The same things were measured in two ways. Each way mixes the same 9 hidden numbers, adds some noise and spreads widely along 6 directions of its own, which tell nothing about the thing.
(in the rows, 128 means zero)
Some things both ways: the first way, then the second way.
[144 124 137 106 116 117 163 106 140 149 130 155 178  92 104 126 105  90
  96 117]
[141 111  92 162 140 141  92 103 103 124 104 162 108 127 140 137 121 122
 117  58 115 114 114 155 142  93 151]

[153 151 130 116 148 135  73 133 131 160 138 119 146 105 101 152 180  55
 196 175]
[102 144 112 111 101 106 161 184 156 151 120  77 106 156 112 163 143 154
 104 171  98 135 140 115 154 163 133]

[110 106 152 163 124 144 176 100 159 105 128 214  98 115 158 144 121 186
 177  71]
[147 147 156 129 191 153 111 100  94  94 152 131 167 123 128 142 103 109
 161 131 153 145  83 137 111 138 129]

[110 113 115 120 148 150  84 108 140 124 139 154 120  77 111  91 159 109
 151 134]
[162 110 170  71 101 116 153  82 136 148 135 125 101 156 163 119  97 141
 152 153 146 137 137 130 115 164 131]

[140 121 191 166 145 123 132 168  95 178 125 128 116 104 148 170 149  71
 125 115]
[110 146 107 168 168 126 121 146 100 118 116 116 112 113  63 163 135 138
 134 112 145 126 116 136 188  97 135]

[114 120 153 179 133 141 153 202 150  98 125 154  97 160 178  97 148 171
 162 125]
[127 141 116 133 139 120 132  99 125 117 136 106 122  72 104 129 148 171
 122 111 160 126 100 145 129 132 115]

[136 153 111 104 115 114  43 144 145 108 147 139 112 112 123 151 210 126
 172 180]
[152 115 106  97  57 117 139 111 186 137 151  99  93  78 142 109 164 148
  97 146 129 140 163  76 132 125 144]

[175  91 131 127 158 127 150 116 103 160 141 120 142 160 144 134 114 141
 206  93]
[123  92 118 151 110 154 124 107 167 125 150 117 115  55 135 106 126 140
 126 135 115 160 112 106 110 148 133]

[ 61 164 122 137 118 147 110 100 149 111  97 171  86 109 137 126 198 131
 124 145]
[131 154 153 137 159 118 135 185 132 121 107 131 158 166 129 156  79 123
 134 176 125 127 151  87 131 157 151]

[149 117 124  84  98 139 175  94 164  99 130 173  94 140 195 118  98 169
  87  86]
[137 190 178 148 154  97 124 180 135 110  89 169 166 155 136 125  77 137
 151 165 168 107 174 125 117 140 135]

[174  92 117 168 129 115 107 225 147 149 186 202 150  95 137  84 133 137
 208 178]
[148  65 136   4  85 137 185  15 136 141 174  53  72 123 130 123 149 141
 130 111 138 188 107 129 116 148 103]

[121 140 152 107  80 167 193  85 174 163 131 169 103 117 136 153 113 127
 124  59]
[106 167 147 207 150 128 112 201 141 109  89 172 147 104  89 122  92 131
 151 105 133 131 157 138 138 114 125]

[182 117 149 120 113 122 140 137 147 152 158 163 154  91 121 156 123 123
 148 127]
[177 167 136 151 144 112 116  94 115 125 115 125  91 113  98 170 131 145
 146  68 131 136 131 183 126 124 157]

[173 103 122 109 124 130 147  83 112 146 144 146 162  92 133 120  85 133
  96  90]
[167  91 106 142 133 148 108  45 105 139 117 151 104  88 142 123 131 116
 147  63 144 112 110 162 135 100 142]

[165 136 162 141 122 132 115 176 112 141 114  96 153 125 132 137 198  61
 146  96]
[134 142  85 164 147 109 124 137 128 145  45 137 143  79 121 143 125 148
 129 122 139  68 157 153 126 128 154]

[124 125 164 115 129 117 162 133 163 176 137 158 143  91 103 146 171 101
 160 134]
[131 158 142 171 146 119 101 155 138  96 126 145 106 121 106 139  98 163
 127 104 128 165 109 145 128 132 140]

[125 161 133 111 137 135 102  82 112 188 136  91  86 124 169 173 140  96
 123 132]
[127  82  82 134  85 163 115 126 129 151 124 158 120  87 145  99 149  96
 125 119 109  90 148 102 152  90 148]

[145 122 151 159 153 138 186 117 112 136 115 133 106 154 216 122  92 165
  93 118]
[151 157 162  84 132 105 154 141 138 137  97 113 147 168 145 148  94 130
 157 169 141 132 140 144 108 170 129]

[ 59 119 142 190 152 154  91 184 143  40 112 103 122 121 121  58 138 150
 123  98]
[156 114 109 150 161 139 100  74  89 134 110 155 122 119 152 142 111 137
 145  96 135  94  84 174 124 131 152]

[178 106 160 120 141 141 142  88 115 157 121 168 174  74  89 167 129  69
 141 105]
[162 123 130 137 112 126 110  98 170 118 137 120 126 130 179 125 119 116
 118 116 131 167 118 119 117 136 126]

[103 164 184 172 127 123 109 194 145 130 117 135  90  98 162 153 218 110
 110 177]
[147 162 115 125 154 100 122  84 116 104 132  82  91 129  89 173 151 157
 120  89 166 164  91 168 165 105 120]

[ 75 136 143 165 165  97 103 146  51  99  77  51 138 181 121 124 139 134
  69 130]
[100 129  88 157 149 139 113 143 115 113 123 123 142 116 121 141 145 126
  94 113 129 115 117 112 156 101 128]

[123 144 106 126 106 157 107  87 130 132 137 120 127 133 106 142 140 175
 155  96]
[143 132 135 142 116 143 131 130 149 133 122 138 158  69 135 107 132 121
 142 110 127 112 145 125  97 140 125]

[128 124 146 146 171 141 122 145 124 132 142  78 113 145 163 113  86 131
 126 147]
[ 98 122 117 123  94 124 134 151 145 137 144 111  95 136 121 126 142 154
 119 141 121 144 105 137 160 134 110]

[183 138 129 116 155 146 104  57  87 164 141 103 166 102  97 186  64 118
 103 165]
[106 152 134 143 112 124 135 181 177 119 169  68 133 183 137 162 142 108
 105 140 100 207  97 106 166 149  92]

Other things, the second way, with their names:
(108): [132 124 105 156 164 149 126  86  98 124 139 113 157  95 124 146 158 106
 120  76 141 103 113 131 138 107 120]
(345): [162 164 138  53  68 113 135 125 146 133 144 137 156 135 193  97 156 154
  94 102 121  92 132 145  56 158 111]
(249): [129  92 121 175 153 148 111  76 146 114 146  97  97 121 128 153 109 108
 140  97 123 212  78 136 158 124 122]
(554): [131  84  92 112 136 162 128  95 113 124 112 134 131  69 110 116 128 111
 136 104 130 118 133 105 132  99 146]
(518): [189 132 130 131  96 145 109 105 144 147 130 147 105 116 153 139 131 101
 152  76  84 138 133 164 101 134 160]
(647): [103 117 116 160  89 136 115 154 170 123 130 148 142 121 180  95 127 125
  87 118 110 132 141  99 114 128 117]
(123): [138 128 152 137 149 140 123 115 123 118 147 126 126 125 137 138  98 144
 140 116 116 152  94 141 103 165 135]
(169): [157 156 156 134 121 100 143 136 166 127 108 112 115 123 122 145 105 146
 136 122 136 153 157 128 116 154 136]
(509): [137 139 144 116 109 120 147 175 159 146 125 123 174 149 186 126 105 136
 109 164 103  99 139  82  93 192 132]
(850): [169 135 129 110 123 127 150 129 132 156 103 121 132  84 122 147 122 144
 146 149 108  85 161 119  92 172 178]
(279): [128 138 126 120  83 128 123 160 144 129 144 144  85 116 108 120 140 146
 122 143 112 132 158 111 147 115 154]
(461): [147 118 102 139 105 148 125 140 131 159  93 153 132 100 137 131 136  97
 135 101  86  89 172 135 113 119 164]
(672): [144 123 117 118 113 102 135 158 185 134  43 132 128  98 130 120  83 133
 148 193 151 137 186 102 129 138 157]
(251): [143 130 128  97 137 145 141  83  93 131 119 137 147  91 115 114 146 122
 150  53 148  97 122 175 103 114 104]
(777): [144 132 120  87  90 106 129 108 132 137 102 143  93 131 139 117 134 152
 122 123 145 111 161 154 125 114 142]
(5): [146 142 151 120  73 125 138 113 198 108 146 115  97  56 104  94 145 137
 134 103 143 193 175 123 107 113 114]
(22): [177 111 131 117 122 130 115  68 150 117 116 137 116 101 161 120 107 126
 129  87 134 153 133 133  93 128 146]
(460): [118 122 102 121  74 126 105 196 187 112 112 148 113 121 138  97 120 123
 105 160 117 159 152  73 152  98 140]
(352): [115 147 111 165 142 149 111 176  95 133 126 149 121 123  80 151 139 108
 150 127 110 103 136 132 178  93 155]
(49): [ 91 130 117  90 148 134 142 128 124 114 109 108 196 121 151 106 124 133
 127 144 164 122  83 147 106 148  71]
(332): [131 162 135 144 153 109 123 152 157 111  84 117 152 143 135 147  95 126
 142 146 143 163 124 150 121 145 122]
(505): [ 92 171 140 151 146 100 121 202 169  93 128 101 159 165 137 139 104 147
 109 198 156 173 102  91 158 149 100]
(272): [132  82 122 111 122 149 151 101 116 157 129 125 133 111 144 117 121 119
 134 121 124  94 128  98 137 141 128]
(419): [133 127 128  90 108 130 139 121 106 135 124 154 141 135 145 105 135 121
 119 126 148  77 170 107 132 105 134]
(491): [133 150 120  66  81 102 142 143 163 121 117 116 144 131 156 104 146 140
 104 159 161 120 153 107 123 122 107]
(369): [110 185 146 157 146 113 122 185 153  94 103 140 187 131 145 122 111 133
 106 128 142 126 159 117  95 136 112]
(413): [133 153 105 123 148 129 136 145 124 124 113  95 144 105  91 159 146 124
 131 100 124 131 114 144 135 126 126]
(474): [153 116 126 109 123 130 112  74 143 116 123 135 152 154 213 120 118 107
 108 121 143 135 122 130  95 129 126]
(354): [108 120  86 158 118 151 113 122 126 114 124 147 135  57 118 105 160 132
  96  74 124 104 146 121 121  89 132]
(848): [125 156 141 112 143  88 154 140 128 135  59 130 103 125  92 143  91 180
 151 166 162 111 171 159 127 149 151]
(541): [101 141 119 136  96 129 134 178 154 136 123 130 147 101 131 104 143 144
 116 131 121 112 133 122 128 138 107]
(172): [ 84 164 119 109  66 111 128 212 158 120 160 126 124 151 123 101 168 147
  86 150 134 129 132  97 173 103  90]
(11): [160 175 139 125 145 103 133  98 119 112 110 115 100 127 100 165 131 154
 125  77 143 141 151 171 117 121 146]
(311): [ 93 137 180 124 163 130 149 155 108 108 132 140 156 159 112 116  80 131
 153 148 168 141 127 112 141 138  95]
(523): [151 135 131 127 130 128 136 101 131 129 120 120 131 102 123 135 138 127
 129  81 137 124 143 137 116 125 126]
(667): [123  99 101  90 117 142 117  76 119 110 162 110 115 110 140 104 153 140
 115 100 159 151  57 140 150 105  89]
(705): [149 121 135 147 119 127 126 120 146 139 122 129 105 122 139 138 109 132
 139 123 118 143 134 130 131 145 145]
(576): [143 162 124 136 129 118 120 131  72 140 104 181 106 141 112 138 140 145
 122  78 134  48 179 163 139  93 163]
(597): [153 150 183 118 143 125 140 136 151 117 117 128 145 134 134 133  73 127
 168 150 134 165 140 134  87 174 135]
(398): [147 137 106  95 152 141 131 108  88 129 125 111 133 142 116 167 142 117
 127  86 110 116 105 154 124 124 143]
(445): [146 132 121 103 117 128 119 126 129 121 104 160 132  97 135 104 117 143
 132 134 144 103 149 123 105 122 151]
(59): [144 121 123 118 135 154 105  85 121 107 142 142 158 132 182 115 129 101
 117  79 128 138  99 144  92 119 115]
(268): [168 138 103 151 115 123 104 100 122 143  90 165  91  95 130 137 134 144
 130  75 118  91 157 172 119 110 173]
(616): [121 158 130 117 106 106 119 169 142 124 100 156 129 158 148 118 113 143
 117 171 145 110 161 124 134 124 141]
(144): [153 121 136 106  92 146 120 113 151 138 158 129 138 145 187 117 135 102
 122 111 100 141 116 129 101 145 122]
(864): [129 113 113 138 123 135 129 145 159 124 102 117 113  96 107 132 106 135
 135 106 110 167 123 122 129 134 137]
(854): [133 107 124 143 107 141 135 123 138 149 142 122 104 110 129 133 130 130
 128 122 103 126 137 113 136 141 145]
(688): [108 150 115 198 184 136 104 140  74 111 110 177 174 102 122 122 127 138
 112  85 164  49 132 122 149  93 125]
(498): [111 131  95 107  85 119 127 138 157 127 154 110 173 133 199  99 174 133
  62 140 142  94 115  82 129 127  87]
(218): [ 75 121 105  79 140 142 139 138  97 120 145 114 197 150 159  99 156 109
 116 186 181  83  83 101 162 110  69]
(109): [137 141 174 163 168 130 135 101 128 124 142  96 119 171 119 173  94 112
 168  78 123 201  82 182 136 161  98]
(782): [178 127 164 110  94 118 129  99 189 124 139 114 113 127 169 117 103 124
 143 116 132 192 124 129  99 158 118]
(179): [146  98 110 145 126 144 114  89 129 126 149 113  83 131 128 154 129 115
 123  84 106 171 104 126 157 111 147]
(129): [172 142 139  98  86 113 138 104 146 149 104 136 110 147 165 133 128 124
 125  96 115 118 173 156  97 135 144]
(438): [138 104 112 158  81 116 114 121 167 141 116 143  75 118 145 116 121 141
 114  96 122 145 145 124 157 112 136]
(495): [ 83 121 101 168 125 129 132 153 170 120 127  95 162  91 136 109 145 128
 101 133 148 143 109  98 156 126  77]
(638): [115 106 132 113 141 147 151  57 108 121 125 130 158  85 134  95 143 116
 128  63 176 108 147 143 109 102  84]
(708): [133 150 149 168 129 139 119 217 120 143  93 187 112 137  88 144  79 117
 165 151  89 102 193 108 146 126 193]
(237): [ 96 132 117 155 110 125 125 167 176 113 127 119 141 102 136 109 128 139
 107 154 137 154 127 101 138 132 107]
(603): [136 155 128 134 141 122 113 112  93 118 144 135  87 156 113 163 130 161
 118  94 119 131 108 170 135 124 151]
(130): [131 130 107 148 111 128 105 136 159 116 143 120 111 111 140 131 136 140
 104 129 119 156 108 110 140 125 135]
(126): [122 123  95 110 129 139 135 113 120 129 133 102 161 110 145 129 162 115
 107 112 135 104 113 114 132 121 110]
(769): [148 134 141  85 120 149 131  88 123 113 146 134 166 119 156 106 144  96
 131  81 145 132 130 139  92 113 100]
(336): [159 113  77 132 103 123 102  94 146 136  93 134  99 106 163 134 138 147
 104  73 101 124 114 165 107 126 157]
(804): [139 147 152  98 155 106 157  78 138 119 127  82 168 145 169 143 120 141
 115 140 167 138 119 135  89 175  99]
(247): [119 168 133 120 102  91 133 165 165 120  88 133 130 105 122 103 122 179
 129 130 162 128 132 164 117 140 100]
(757): [125 143 113 149 129 107 128  88 142 113 126 105 111 103 124 133 153 153
 104  98 166 139 131 145 145 108 110]
(18): [127 138 107 140  98 120 157 162 160 152 119  91  81  24  33 138 158 177
 145 132 118 127 156 120 156 135 144]
(604): [114 125 129 183 135 137 115 136 124 122 141 142  82  90  82 131 119 156
 142 113 126 143 122 134 164 117 144]
(783): [157 137  88 155 106 109 119  88 150 140 120 105 112  69 141 132 175 162
  96  60 134 106 113 154 123 127 120]
(440): [147 109 131 212 160 135 108 125 138 132  91 146  79 104 101 163  69 131
 159 117 109 159 147 127 151 133 186]
(85): [146 160 153 108 146 110 132 124  90 129 122 150 156 193 172 143 108 135
 114 118 142  77 138 135 112 145 133]
(142): [112 104  97 118 113 137 134 131 135 137 130 106  92 107 109 140 137 144
 123 142 109 139 118 121 152 129 145]
(310): [149 136 138 105 110 136 111 106 134 111 138 147 117 124 141 113 125 129
 133  82 126 156 114 161 102 117 123]
(221): [ 95 119 137  57  77 126 168 165 182 121 146  88 146 110 127  88 133 145
 117 179 140 169 126  84 121 154  81]
(656): [159 115 138 153 113 136 138  88 154 152 123 114 116 100 149 135 123 124
 146  73 103 144 124 164 100 162 125]
(320): [113 133  93 161 124 131 118 151 110 130 105 146  91 139  90 156 149 101
 114 120 121 112 195 115 192  59 169]

Some of these things the first way, each followed by its name:
[ 76 139 122 138 147 153 130  73 118 105  94 118 111 136 137 110 127 149
 103 106]  (705)
[128 115 113 106 125 101  77 154 155  68 168 117 122 139 125 121  95 169
 151 125]  (279)
[117 175 139 129 124 172 185  92 166 184 127 132  63 164 207 150 128 150
 139 151]  (541)
[143 113 157 159 168 148 220 105  83 168  68 171 115 180 198 124 143 114
 129 129]  (804)
[ 63 179 134 159 132 141  41 174 141 119 132  91  79 104 135 125 198 120
 114 194]  (179)
[ 65 148 130 172 134 132 130 127  81 118  85  99 117 162 130 118 143 174
  74 130]  (523)
[103 128 155 129 143 125 191 145 186 137 128 187  92 143 182 116 117 122
 158 161]  (603)
[ 81 164 131 142 128 144  87  94 100 142 109  79 125 137  95 158 152 109
 137 101]  (461)
[174 127 111 123 149 157 157  99 126 179 132 167 133 134 157 117 111 130
 154 190]  (509)
[125 158 128 144 119 206 129 106 160 170 137 147 112 107 119 125 143 114
 175 126]  (656)
[ 89 153 144 170 134 182 138 103 101 104  77 107 108 159 141 125 127 137
  93  88]  (495)
[154 124 181 150 136 133 168 119 108 135 102 117 158 119 133 157 137  99
 110  67]  (332)
[ 99 125 128 132 129 151 122 136 137  77 118 118 130 124 130  79  86 131
  63 115]  (438)
[164 126  79  65  88 128 158  54 103 186 132 145 148 142 129 124 120 143
 103  98]  (638)
[ 77 137 150 174 147 147 151  93 125 151  85 187 109 126 124 153 205 115
 218 104]  (850)
[123 173 148 123 112 150 120 138 201 136 140 169  76 105 170 155 192 111
 171 170]  (130)
[202 107 121  64 110 102 101 159 162  86 175 121 151 117 146 120 102 115
 128 118]  (616)
[104 118 108 105 127 138 144  86 156 108 138 143  94 145 161 106  99 177
 137  99]  (604)
[202 154 131 107 120 138  79 132 147 186 205  79 129  95 141 175 106 144
 149 168]  (518)
[112 158 121 137 139 136 113  75  69 170 100  96 111 151 148 158 151 138
  97 144]  (108)
[187 102 129 109  88 108 132 148 133 115 171 137 147 148 119 156  92 185
 156  71]  (5)
[161  78 141 104 125 101 154 134 128 117 120 167 187 107 100 103 163  72
 167  48]  (848)
[ 55 112 142 136 145 105 147 100 112  60  78 127 154 140  95 100 121 128
  91  67]  (777)
[153 126 143 117 121 143 154  94 146 196 146 162 116 100 140 158 166 124
 185 108]  (597)
[ 80 134  88 112 115 139 127  74 140  57 104 127 100 152 168  78 120 188
  80  82]  (440)
[146 154 154 169 122 151 138 171 137 155 134 154  92 139 188 149 141 121
 145 164]  (126)
[170 106 132  83  99 141 151 127 146 169 147 192 135  96 118 129 129  76
 135 114]  (688)
[106 157  90 110 149 140  68  95 114 145 139  76  90 148 149 124 147 150
 135 175]  (854)
[115  99 129 115 137  99 134 163 114 108 133 117 133 158 134  97  64 126
  86 129]  (576)
[ 93 135 115 167 101  96  72 182 111  87 133 113 141 129 111 107 172 169
 129 106]  (554)
[ 82 129 148 205 150 125 114 151  79 120 107  95 112 170 133 143 153 188
 162  99]  (18)
[132 122 147 114 136 117 120 122 120 183 157 108  92 124 157 163 106 110
 137 118]  (708)
[ 77 187 107 132 119 129 110  80 136 161 121 103  95 138 147 148 205 186
 140 168]  (221)
[ 71 195 154 175 120 137 159  76 115 169  85 130 103 132 148 183 187 158
 111 141]  (413)
[ 91 156 130 154  90 156 175 106 155 168 129 166 106 125 145 129 132 175
 128 113]  (251)
[ 93 131 134 172 106 133 119 166 124  88 134 124 120 153 123 118  92 201
 108 104]  (769)
[100 136 204 168 149 163 180 131 149 125  85 185  90 109 158 157 169  76
 140 107]  (505)
[148 137 155 159 114 124 164 158 134 179 140 149 151 107 135 136 148 124
 137 127]  (864)
